Each new row is followed by what is left after taking away its nearest point in the smallest flat space through zero that holds the last named rows.

q474 (3 x 13):
[[ 14  -2   9 -12 -16  -7  -3  -6   6   5 -16   1 -19]
 [-31 -23   3  10  28 -14   6 -23   8 -19  11  -9 -13]
 [-19 -18  17 -16  16 -13  20   4 -10  -8  -6  -2 -13]]
New rows:
[ -7   0  -3 -13   5  18  29 -31  -9   4  -9  16  24] | [ -1   1  -4 -12  -1  17  23 -38  -3   5 -12  16  19]
[-35   3  -2  -9  -8  -5  10  26  11 -38   2  19 -27] | [-22  14 -11  -1 -19   3  -2  25  16 -32   4  21 -20]
[-16 -13  13 -32  -3   8  28  28  12  -3   9  13  -4] | [ -8  -6  -1 -13 -10  13   9  10  29  -3  16  11  -2]
[ 15  -8   4 -20   8  -1   5  25 -17  -1  -9   4  -6] | [13 -8 -7 -2 11  0 -8  7 -3 -6  1  0 -5]
[  7  -3  -2  38 -20   7  12 -13   0   2 -20   1  -8] | [ -1  -5   2  33 -12   7  22  -3 -10   0 -18   2  -3]
[-21  -9   2  -5   4   6  -4   1  -7  12   8   0  16] | [-12  -8   4  -7  -6   4  -9  -5  -1  15   2   0   7]

q934, 3 rows:
[[  8 -30  -9   9  -5   7   0  -7  -3 -12  -7  -2 -12]
 [-13 -37 -53 -12 -11  12   6  13  -7 -27  20   5 -31]
 [ -1 -31 -12 -17  30  19 -24   2  14 -16   8  18  -4]]
New rows:
[ -7  -7  -2  13  -4 -14  10 -15 -16   1   3  -9   8] | [-10  -7  -3   4   8 -10   2 -12 -10   0   8  -2  11]
[ 23  26  10  17 -15 -15  -5   9 -47  15  -6  15 -13] | [ 21   9   1   5   3  -4 -19  12 -39   5   1  26 -16]
[-4 -5  4 -1  0 -8 -5 17 -3  0  9 -2  0] | [-1 -8  8  3 -1 -8 -5 14 -3  0  5 -3  0]
[ 18  -2 -24 -11  21  -8   4 -35   9  -2 -23  20  -4] | [ 13  13 -27 -12  12 -14  13 -30   5   3 -19  16  -4]
[-11   7 -21   3 -24   5  -1 -20   3 -12 -17  31   3] | [-10  12 -13   2 -18   5  -5 -21   6  -8 -18  33   9]
[-21  23  10   1  40  21  31  22  -3  26 -23 -14 -12] | [-17   2   1   6  37  26  31  18  -5  17 -26 -15 -21]

q612 (3 x 13):
[[-17 -31   5   7  -4 -18 -14  17  32 -14 -17  -3   9]
 [-14   5 -19  19  13  18 -13   9  10  -8  -6  -3 -10]
 [  2 -24  12   4  -1 -14 -29  13  -8  14 -19   5  -1]]
New rows:
[ 12   5 -22  -5 -11   8  10 -20  21   2   9  19 -14] | [ 13  -7 -16  -3 -12   1  -3 -14  18   8   0  21 -14]
[-11  -6   8  14  -8   3  -2  16   2   0 -13  12  -8] | [ -6   3   9   8 -10   4  10   9  -2   0  -5  12  -6]
[ 15   5   9  -1  23  16  18   4 -45  13 -20  -9 -33] | [  1 -11  11  -2  16   3  27   9 -11  -8 -22 -14 -21]
[ -3   9 -37   7   4 -13 -37  -7   4  17  17 -22  14] | [  1   7 -29  -2  -3 -22 -26 -12   6  16  22 -22  21]

q103:
[[ 11  11  34   7  -2   7  -1  12 -27  -7 -15  -4   8]
 [-13  11  11  11  -4 -19  -3  -2 -15  22  13  -3  -5]
 [ -5  -4 -22  -5   3  -1 -32  -9 -20  13  12  17  19]]
New rows:
[-17  21 -14 -30   0 -12   9  11  20 -10  -5  -2 -22] | [-13  25  -6 -29   0  -8  -5  14  -2  -8  -8   3 -10]
[-20 -16   0  -1   6  -4   1   9 -36  -1 -27   6   8] | [-24 -19  -8  -2   6  -8  12   6 -17  -1 -23   2  -3]
[  6  -9  24   9  -9 -18 -25  11  21   5   6  22  -3] | [  9 -12  22   6  -8 -14 -24  12  25   0   3  22  -2]
[-27   3 -25   0  14   2 -25  -4  23  -7  -3 -11 -17] | [-21  11  -2   5  12   5 -25   4   5 -10 -12 -14 -13]
[ 16  13   4 -14  12  -5 -16  22 -15 -13   7  12   0] | [ 10  12  -1 -13  11 -12  -6  19   0  -9  13   8 -11]

q163, 3 rows:
[[ -1   5 -11  16   0 -10 -10 -32 -16  -3  26 -28 -15]
 [  5  -9 -27  12  34  12   0  -6   2 -11 -14 -24 -17]
 [  9 -31  17   1 -16 -23 -34   6  -5 -10  26 -14 -15]]
New rows:
[  2 -10 -10   7 -14 -24  12  14 -18  -4 -15  -5  23] | [  2  -9 -14  10 -10 -23  12   9 -20  -5 -14 -10  20]
[ 12 -10 -17   3   4   3   5 -21  16 -18 -12  -8 -13] | [  9  -5  -4  -3 -13  -2   6 -17  16 -12  -6   5  -4]
[ -7  10   9  11 -14  13  24  12  21 -18 -21  -1   5] | [ -5   4  10  16 -18   4  13   3  15 -21  -6 -13  -3]
[-22   8  19 -25 -23  24  13  22  -3  22   0 -14  -4] | [-19   1   9 -18 -12  24   7  15  -5  16   2 -30 -15]
[-15 -10 -16 -23  19  19 -25  -7   8   4  23  10  22] | [-16  -8 -15 -23  17  18 -25  -9   7   5  25  10  23]

q249, 3 rows:
[[-10 -17   2   6  -3   1   9   8 -35  19 -15  17 -50]
 [  9  27 -34 -11  14  44  12   6 -48  -8   5  20   3]
 [-15 -20 -31 -34  -3  13  24   6 -23 -14  24 -14  10]]
New rows:
[ 24 -17  14 -25  13  12 -18  12   4  12 -15   8 -16] | [ 24 -16   9 -31  13  13 -16  11   8   6  -8   2  -4]
[ -6   5  25 -12 -19  10  18   6  11 -12 -16  -2 -13] | [ -3  11  21 -14 -17  16  18   6   9 -15 -14  -1  -7]
[  0  17  -2  11  26  18  17  19  15 -22  -3 -21  -2] | [ -5   6   3  12  22  11  19  20  13 -16  -6 -21 -15]

q637:
[[ 20 -12  17 -16  10 -15   3   5   6  12 -17  38 -11]
 [ 18  26  16  23 -13  34  -3  -2  39  27 -26   9  22]
 [-31  13  15 -27  -7  -7   3  24  44  -1 -17  -9   1]]
New rows:
[ -2  38 -20  38 -17   6  38 -38  -9   0  -9  25  -5] | [-20  32 -16  13 -13 -14  41 -25  -2  -9 -10  25 -15]
[-16   0   5 -13   5   2   4 -35   2  -7   2  -3  -4] | [-10   1   8 -10   5   5   4 -36   4  -3  -2   2  -3]
[  6   0   5 -25 -14 -11  -6   1  -3   3  -7  15  13] | [  4   4  -2 -16 -17  -4  -7  -3  -8   0   0   4  17]
[ 33  -7   6  37  13 -16   1  -3   2  -3  -4  11  24] | [  8  -5   5  21  11 -25   3   8  10 -14  -1  -5  21]
[  0  -1  24  30   4 -22  -2   6 -14  10  11  -3  10] | [ -6   1  27  24   3 -24  -1  11  -6   9   8  -5  10]

q139, 3 rows:
[[-14  26 -15  -5  41 -27  26 -32 -10  30  11  35  21]
 [-14  47  35 -12  36   1 -36 -27  -4  -6  54  -4 -18]
 [-42   7  10  10  29   9 -27 -38 -12  12  47 -35 -26]]
New rows:
[-20  -7 -20   4  19 -14   5  16   2  15  -6  15   7] | [-14  -3  -6   1  12  -6 -11  24   6   2   0   6  -2]
[  3 -10 -14 -13 -23  20  10  -2 -14  12 -23   7  -2] | [  0   5  -3 -17 -12  20  -1 -10 -15  10  -7   7  -7]
[  5  22 -24  -4 -23  -8   8 -21   2   5  17   4   6] | [  7  16 -21  -2 -31  -2   2 -15   4  -1  16  -4   1]

q5 (3 x 13):
[[ 14 -17  -3  13  11  -1  -9  -6  -8  24  -9  16  28]
 [ -1  20   2   9  -5  -6  -2 -28  34  23 -27  -9  11]
 [ -3  25  -6 -31  30   7 -15  10  -7  -8 -13  -5 -28]]
New rows:
[-21  -2 -24  22   8   1  -5 -18  -1 -11   4  18 -19] | [-20  -2 -24  23   9   1  -6 -19   0  -9   2  19 -17]
[  1   4 -10  -8  21  -2  11   9 -21   8 -21  25   1] | [ -6   6  -5   0  -1  -6  23   3  -7   1 -14  16  -1]
[ 13 -19  -3  23 -24  19 -10  23 -12  -6  11 -25 -15] | [ 15  -6  -5  19 -12  19 -19  13  -3   7  -8 -26 -13]
[ 17 -23  21  19  22  24 -17  16 -11  -3  17   1 -12] | [ 11  -7  24  21  12  21 -13   2  11   1   7 -10 -15]
[ 17   6   0   9  19  13  18 -12 -16 -19   1  -9  22] | [ 14  12   1   7  16  12  20 -14 -10 -21  -1 -14  17]
[ 17 -15 -20  -9 -11  24  12  -1  22  17   8 -19   1] | [ 18 -15 -22 -15  -4  26   9   4  15  15   8 -17  -3]
